The rows of a group lie close to one hidden flat surface of 13 dimensions, which may be shifted away from zero. Surfaces can cross.
Known rows, each followed by its group:
[  9  31 -15  11   6  22 -13  -8  36   7 -18 -12 -10 -56  -6  -3  13  16
 -17  -5 -30   3 -24 -35  52]  K415
[ -8   8 -29  16  15 -11  -5   1 -12 -13  -2   8  -2   7 -12  -2   8 -10
  29   7  36 -18  16   9  13]  K72
[ 15 -27  -2   8 -16   4  12  -1  -1  11   0   6  -4  -1  28  18   6  16
   4  -7  24  11   1  13   5]  K792
[  4  -1   4  -7  -6  -3 -25   6 -23   0   5  10   0  -7   7   1  -6 -19
 -15 -12  -1  -9  -7   4  18]  K792
[ -4   5  25  -7 -16   5 -22   5  11 -21  -9   8  -4  18 -11   0  40   3
  -6 -11  -9  -3   8  -9  16]  K600
[ -8 -19  -4   0   2  -2   6 -12  17   4  16  12   1  -6  18  10   7   8
 -24   7   6  -6 -10  17  14]  K792
[  0   6 -10   5  -6   0  -2  24  -8 -20 -29 -18  14  16 -30   7 -11   8
   1  10  -6   8  -5 -32   9]  K600
[-12  -7  15  -9  -6  -2  10 -29  -7   6   4 -17   6  18  -6  -1 -25  -4
  -2 -16   8  -5 -24  17   5]  K792
[ -9  -5  20   0 -21  -1   0 -10  28   7  11   1  -3   5  35   2  19   8
 -19   0 -11  -4 -20  10  21]  K415
[  2 -15  26  -6   3  19  12  -3  26  17   4   7   9  17   5  -6   6   1
  -6  -7  11   4  -1  -4 -24]  K600
[ 19  -3  16 -13 -23  19   3  12   9  -1 -29 -13  -2   9 -10   2  22  11
   9 -27   0  30   2 -38   7]  K600
[  8  -2  10  -2  -5  -9  -2  -1 -27   7  -1  14   2  -6  -8  12   5   1
   1   9  12  14  -6  -1  14]  K600
[-13  21  14  -4 -11  15  15  -4   7  25   6 -15  -1   0  -8  -2   8 -23
  -7 -10   9  -4  -7   4  24]  K415
[  2  -9   9  29  -7   6  -3  -4  -3  24  19  11   4 -27  16   6 -18 -14
  -8   8   6  -8   2  11   9]  K792
[ -9   5 -16 -11  15 -26   4   4 -16  -1  -4  -4  -4   4   3  -8 -15  -6
  16   9  -4  15  -1 -13  -7]  K415
[ 28  -5   9   7 -19 -16 -11  28 -17   6  -6  19  17  -9  29   5  -8  10
  14  18 -16   5  -7 -12 -23]  K415
[-19  -5 -13   8   3 -33  27  -4 -12  -5   5   2  13  -7 -11 -12 -17  -3
  38  17  17   4  15  -1  -1]  K415
[  1 -15 -14   6  -9   0   0   0  13 -18   7   3  -4  -1  19  11  10  23
 -17  12 -12 -12   4  20   0]  K72
[  4 -18  15 -12  -4 -21 -11 -13  -2 -31  -5  13  15   3  -4  -6  -1  27
   2   8 -20  -4  -6   3 -14]  K72
[  5  -3   0  10  -2  16   0  11   3  18   3   7 -13  20  16  11  23  -8
   5  -5  30   6   9   1   5]  K600
[  8   8  -8  -1  -3  -4   5   2  15  11  -4  10  -5 -11  29 -12  23  -3
  32 -13  24   2   4  -9  13]  K792
[-10   0  -6  15 -17 -17   6  17  13  10  15  10   9 -22  39  -2   9  -6
   1  19  -2 -11   1   4  20]  K415
[ 16   5 -20  21   1  -7 -29   9 -17 -11  -3   3 -22  -2  15  11   8  10
  10  16 -18   1   7   1  -5]  K792
[  1  18   6  11  -4  -2  -7 -16  31  -5  -4  -8  -2 -10  10  -5  12  25
   1  17 -40 -14 -21  -3   2]  K415
[-14  29  11  -1 -13  -6   4  -7  17   9  10  -2 -12  -3  12 -16  19 -10
  17   0 -16  -6   5   3   6]  K72
[  9 -15  -2  -8  -1  -5  -8  22   3 -19  -8  13   1 -10   2  -5  12  12
  -1   2 -15  18  23 -24 -16]  K72
[  5   5  -1  25  -1  18  13   8   7   9  -4  -4  10   8 -18   4   3  -2
  16   3  23  -9  10  -1  -4]  K600
[ -2   4  -6  15   4 -13  12 -19  22   1   4   8   5  -6   9  -9  11  16
  22  15  10 -14  -5  10   5]  K792
[-12  -1  14  -8 -13 -22  19  12 -18  -3   3  -1  18   0  -9 -10 -20  -3
   9  19 -17  11   9  -6 -20]  K415
[  8  24 -34 -35   8 -13  34  22 -13   9 -11  -2 -16 -14   2   8  26   7
   2  25  -7  34  -1 -12  -3]  K792
[ 13  39  -8 -11 -17   1 -18  12 -20 -35 -27 -17   0  -2 -40   1  17  11
   5  -1 -33 -18   2  -4   4]  K600
[ -7  10  -8  12  11 -11  11  17 -12   3 -12  -3   7  16 -23   9  -1   1
  15  32   7  12   3 -20   1]  K600
[ -6   8  12  22   3  16 -12 -12  21  18   9 -17 -34  11  14   3   4   1
  -4   1 -24  13  -2  -7 -10]  K415
[ -8  -9 -19 -12  23 -20   4   5  15 -23  -4  13  16   6  -6 -16   1   6
  15   6  15  -3  10 -13 -11]  K72
[ 10 -11  20  19 -23  20  -4   8 -12  -1  10   1  -8 -32  -9  -3  -4  -5
  -8 -13 -17   9  35   2  -7]  K600
[ -2 -29 -10  14 -10 -11  -1 -16  22 -21   1   3   1 -21  19   1   5  27
   4  -3  -4   4   8   0  16]  K600
[  0  -3  13  19  -6   4   4  -9  12   7   8   9  -1 -35  -1  -1   7   9
  -6  12 -13   8   6  -3  14]  K72
[ -3 -39  14  -6 -11   1  -3  11   7  -7   8   4  14  11  25   6 -20   1
 -33  -3 -12  -1  -4   6 -14]  K792
[  7 -13  -6  13   8 -12  -6 -30 -27   7   6  -1 -22   2   7  10 -13   1
  18  -4  19  16  -4  14   3]  K72
[ 13   1 -35   9  20  -2 -13 -23  -8 -22 -15  -6 -20   4 -12   1   5  21
  30 -11  17  -1   0   4   6]  K792
[  3  -7   3  -8  -3   2 -13  10   1 -13 -13  -4  -8   6   4   0   4   4
  -5 -10 -14  19   2 -25   4]  K415
[  4 -18  -8   0   3 -11  -4   0 -15 -11  -2  -6   5  23   4  11 -26  11
  -8  10  -6  -6 -13  16 -21]  K792
[-13  -7   0  -4   6 -12   1 -13   8 -19  -1  -6   1  15  -8 -12  -4  12
  12   0  -9   5   5  -5 -12]  K72
[ -1  16  14  10   4  -5  14  -4   8  11   8  11  21 -29 -19 -20 -11   0
  17  21 -13 -10  11  -3 -16]  K600
[  8  -6   6  14 -19  35 -19  20  -7 -12 -11 -11  17  17 -23  13  -5  -8
 -20 -20  15 -28   4   7  15]  K600
[-10 -14  23  10 -31  12  16  10  22  -3  -5  -7  28  -1  -5  -6   3   3
   1 -13   9  -6   6  -7  16]  K600
[  3  -2  -6  -3  -4   1  -9   2   3 -27 -10  -9   4  18  -7   9   5  22
 -17  10 -21 -14 -11   8  -5]  K415
[-11 -10   9  -3 -13 -13  -5   7 -21   9   9  -1   5  -6  13  -3 -20 -29
  -4 -14   8   7  -3  -2  22]  K415
[-14   0  12  -1 -26   6  16   5  30  -6   4 -11  14  25  14  -8  14   5
   1  -6  -2 -25   2  14  -5]  K792
[ 20  15  10  19 -20  18 -17 -17  -3  -9 -15 -21 -12  23  -8   6   1  21
  21 -10 -21 -22 -13  19 -16]  K72
[  9  -4 -22  -8   3 -11  16 -16   8   6  -2  10 -12   7  25   8  33  19
  24   2  31  10 -11  11  12]  K792
[  5  12  13 -11  -7   1   1 -31   2   9   5  -8   0  -9   7  -6 -12   4
   3 -12 -13 -12 -27  19   1]  K600
[ -9 -11  -2   3 -27  -5   1  -3   7 -29 -12 -14   8  24   3   4  17  12
  16 -18  20 -14   0   8  29]  K72
[ -3  16  -9 -13 -14  -6  12  29 -16   5   8   0 -17  -6   8   4  22 -13
  -4  14 -18  12  25   9  -9]  K72
[ 20  -7   3  13  -7   8  -4 -13  -7  19  -1  14   0 -19  12  13   6   2
   9 -11  24  -1 -13   9  17]  K72
[  9  10   0 -23   5 -20   4  -2 -21  -3  -9  -2   4  28  -3   0 -12   6
  13   8  -4   1 -23   4 -26]  K415
[ -2 -24 -16  24 -11  -6 -18   2 -37 -20   3   3 -21 -22 -13  26   4   7
 -14  13  -3  19  23   5  32]  K72
[  4 -25   1  -6  10 -32   2 -17  -5 -10  -4  22  14 -19   5 -10 -13  15
  22   3  13  17  -7 -14  10]  K72
[ -1   9  17   8  -1   6  -6 -13  -9   0  -3  -9  14  17 -21 -17 -25 -15
  27 -20  13 -19  -1   6 -13]  K792
[-20  -5  12  -7 -20 -19 -12 -13  -1 -12   5 -15  -6  21  23  -7  -9  -9
   1 -14 -12  -9 -15   7  15]  K415

New rows. What belongs after each?
[  9  -5  20  -7  -8  12   6 -13  10  25   2 -15  -4 -10  25  -9 -22  -6
  -1 -26 -14  13 -18  -7  -9]  K600
[ 20   5 -27  12  -4  -5  11   4  -8  12 -10  -5 -15   4  24  10   7  12
  38   6  18  13   0   3 -11]  K792
[ -2   4  10 -25   4 -11   3   4   6   1   6  30  19   2   0 -11  25 -11
   2  -4  24 -16   1   4  10]  K792
[ 12 -14 -25 -18  15 -11   4   8  -7  -7  -5  22   8 -13   7   4   7   6
  -6  -1  24   6  -2  -4  10]  K792
[ 27   9 -16   7  14  15 -13  -4  10   2 -18   4  11 -19  -3  -4  -8   9
  13 -14  11 -11 -15 -12   1]  K600
[ -9   3  14  16 -33  14  -2   6  23 -16  -8  -7  11   8  -7  -5  25   2
   8 -14   6 -19  10  -1  27]  K600
[  2  -4   9  10   3  26 -10  14  -8   1 -16 -14  -2  34 -25  15  -4  -3
 -10  -6   8   8   4 -14  -8]  K600
[ -7 -10  -3  -9  -3  -7   1  24  -7 -21   0  11   1   0 -13   0  16   4
 -14  12 -12  10  30  -6  -9]  K72
[-10   3  17  -4  -6   2  -7   2 -14   1  -6 -19   1  23 -15   5 -22  -7
 -17   2 -18   5 -16  -5   0]  K600
[ -3   3  -2   6  15  24  -6   0  25  -3   7  10 -10  -1 -12  14  30   9
 -37  14  -9  -7   6   5   5]  K415
[-23   4 -12   2  16 -13  -9 -21  22  -9   4   1  -5   1   7 -12   7  -6
   6  -5  12 -10 -11  -3  30]  K72
[ 13   2 -15  15  -3  11   8   7  -2  -9 -19 -11  10   6 -20   3  -5  15
  22   3  10  -5   7  -3 -14]  K72
[ -4  -2  20 -16 -21  12  22 -10  -1   6  -3 -19  11   0 -16  -4 -10  -7
  -1 -23   5   6  -6   1   7]  K792
[  1   0   8 -18 -20  -7 -18  19   1  -8  -4  -4   5  13  29  -6   3 -10
  -8 -17 -13  -7  -7  -7   7]  K792
[-26 -11   9   3   3 -12   6 -13   8  -6   6  -2  -6 -16 -18  -7  -2  -1
  -5   3  -9  25  13 -24  26]  K72
[  9 -14  -1  -1 -18  13 -18  12 -15 -12 -10 -11   2 -10   4   2 -18 -10
 -10 -31  -2   1   3 -12  13]  K792
[ 10  -6  23   9 -28  -6 -23   1 -24 -20  -6  -1  10  17  -8   5  -4   7
   7  -3 -11 -19  -4  14  -6]  K792
[ 13  -2 -11  13 -12   4   8  -4 -21  -1  10   6  -5 -26  -3   7  -5   5
   2   6  -6  -6  19  27 -12]  K600
[-32  14   5   9 -20 -11   1  21  14 -18   0 -18  10  40  -7  -1  18  -8
  -5  18 -10 -19   5  -2  17]  K600
[ -7   2 -21  10  -7  -5  11  26  22 -12   2  -1  13  10  14   0  10  12
  -2  30 -11 -21  10  10 -23]  K792
[ -3  -3  -5 -19  29 -31   3  -1 -30  -6   8  36  15 -13 -25  -5  -4 -11
   1  22  21   5  11   0  -5]  K72
[ -5  -3  23 -29  -7 -14  -5  -8  -2 -18   3  16   2  19  -2   0  27   8
 -16   1 -10  -1  -8   9   4]  K792
[ -7 -12 -17 -24  -4  11   5  27 -13  -5  -1 -21   7  35  10  10 -19 -16
 -33 -14  11 -10  -7  16 -13]  K792
[  3 -29  16  -7  16  -4 -25  -6  -7 -14   6  16  12  -2  -1  -6 -28  -5
 -19 -11  -3   0  -3  -9 -12]  K792
[ -7  20  -3  -3  -2  11  -4  26  15   3   4 -10 -14  49  21  -9  25 -22
  21 -12   7 -20  15   7 -30]  K792
[ 19  15  -7   5   2   7 -17   0  -2   7  15  32  16 -21  16   1  16 -13
  -2  -3  27 -50  -7  36  10]  K600
[ -4  17   5  -3 -27   7  -7  -8  19  -2   2 -18   0   3  24  -8   8  -5
   2 -23 -12 -29 -16  19  19]  K600
[-12  33  14 -21 -16 -17   6  15  -7  20   2 -16   5  18  22 -16  -8 -28
  11  -5 -11  -8 -22  -3  -1]  K792
[ 14  -9  -7  -6   0  21   1   4 -11   7  -5  -8  -8  -2  -3   6  -4 -12
   3 -30  23  14  11  -4   3]  K792
[-32  -3 -11  10  -5 -50  21  -1   7 -25  14  12  14 -27  -4 -18  10  10
  24  39 -11  -1  30  -2  15]  K72
[-10  -4 -11   9  -5 -29  31  24 -41  30   9  -3   6  -8   7  16 -31 -16
   1  40   7  27  -4  -1  -1]  K600
[-12   8  -1  -1  15 -13  -1   1 -11  12  10   1  19  11   1  -7 -35 -22
  -2  10   5 -25 -19  14  -9]  K792
[ -1  15 -16   6  -2  14  16   9   5  10  -5 -13 -20  39   7  15  29   0
  16   6  21  -2   9  14 -12]  K600
[ 14  -2  -4   6  12  26 -15   3 -19  19   0  -3 -24   4   4  -1 -12 -28
  10 -39  25  13  15  -5  -5]  K792
[ 15  -7 -19  12 -14  14  -2  26  -6  -7 -16  -3   4   1   2  14  12   4
   5 -10  22  -2  10  -7  14]  K600
[  5  -1  -3  23  19   0  -1 -25   0  -2 -10  -8   2  -7 -27  -3 -26  17
  27   6   5   4  -5 -10  -4]  K72
[  4 -13  -3   0  -2 -13  19   2  -9  -8   0  17  11  -5 -18  10  13  20
   5  25  12  10  16   8  -6]  K600
[-22 -14  -5  11  17   6  41 -18  25   7   0 -10  27 -18 -38  -2 -23   9
  -7  10  22   6  -2 -12  18]  K72
[  2  15  12  14   1  16 -10   0 -16  10   2  -2 -12  15 -21   8   6 -13
   1   2   2  -5  11   8  -6]  K600
[ 17  12   5 -36 -27  13  17   8 -19 -11 -21 -21   0  26 -20  13  18  13
  -6 -15  -2   7 -10  13 -10]  K600
[-18 -10  -6  17 -16  -5   5 -23  39  -8   4 -28 -18  -9  39 -14  -4  14
  14 -11 -29   5  -3  -5   9]  K600
[ 24  -5   3 -26 -37  20  25  15  -2 -11  -9   1  13 -11  -3   4  29  15
  -4 -19   7  -7  14  20 -10]  K600
[-20 -16  20 -14 -10 -11   6  -4   5  -9   4  -2  -9   8   0 -10  11  -4
  -2 -12 -11  27  16 -16   7]  K72
[ -3   0   0  -8   9  -4  13 -10  -4  -3  -4 -13   9 -16 -21  -8 -23   3
   1   2 -12   8  -6  -7  -5]  K792
[ -3  -7   6  -8   2  -8  21 -18   8  22   9  -4  -6   1  19  -1  -4   6
   5  -1   5  15 -16   3  -3]  K792
[ -5   1  26  -6  -1 -13   0  -7   9 -13  -1   4  -2  12  -9 -19   6  12
  20   4 -26   9  15  -9 -35]  K72
[ -6   4   7  -6 -12  -2  13 -12  14  -7  -9 -17  19  20  -6   0   2  11
   3  -4   5 -19 -25   9  14]  K600
[ -4  -2  -6   1  -7   0  25  20  10   6   1   7  14 -24  -1  -5  10   0
   2  10   5   9  20 -12   5]  K72
[ -6   5   2   8 -15 -13  11   1  -3  -1   5  -4  15 -31  -1 -10 -17   2
   7  14 -21   1   4  -2   5]  K600
[  6   5   1  -1   2  21  19  16  32  26 -13 -10  22  13  16 -10  -7  -7
  11 -15  23  -4 -20 -23  -8]  K600
[  2  32  16 -19 -13  -9 -22  -1  -3 -19 -19  -3   8  10 -19  -7  22   4
   4  -9 -17 -14 -24 -10  28]  K600
[ 14  -1   9  16 -41  16  15 -23 -23   2 -15 -39 -16   8 -12  17  -5  16
  26 -22   2  11  -6  15  13]  K792
[  6  16   8   6   0  10   6 -21  13  15   0 -14   3  -7   5 -10 -13   4
  14 -12  -5 -11 -18   7  -3]  K600
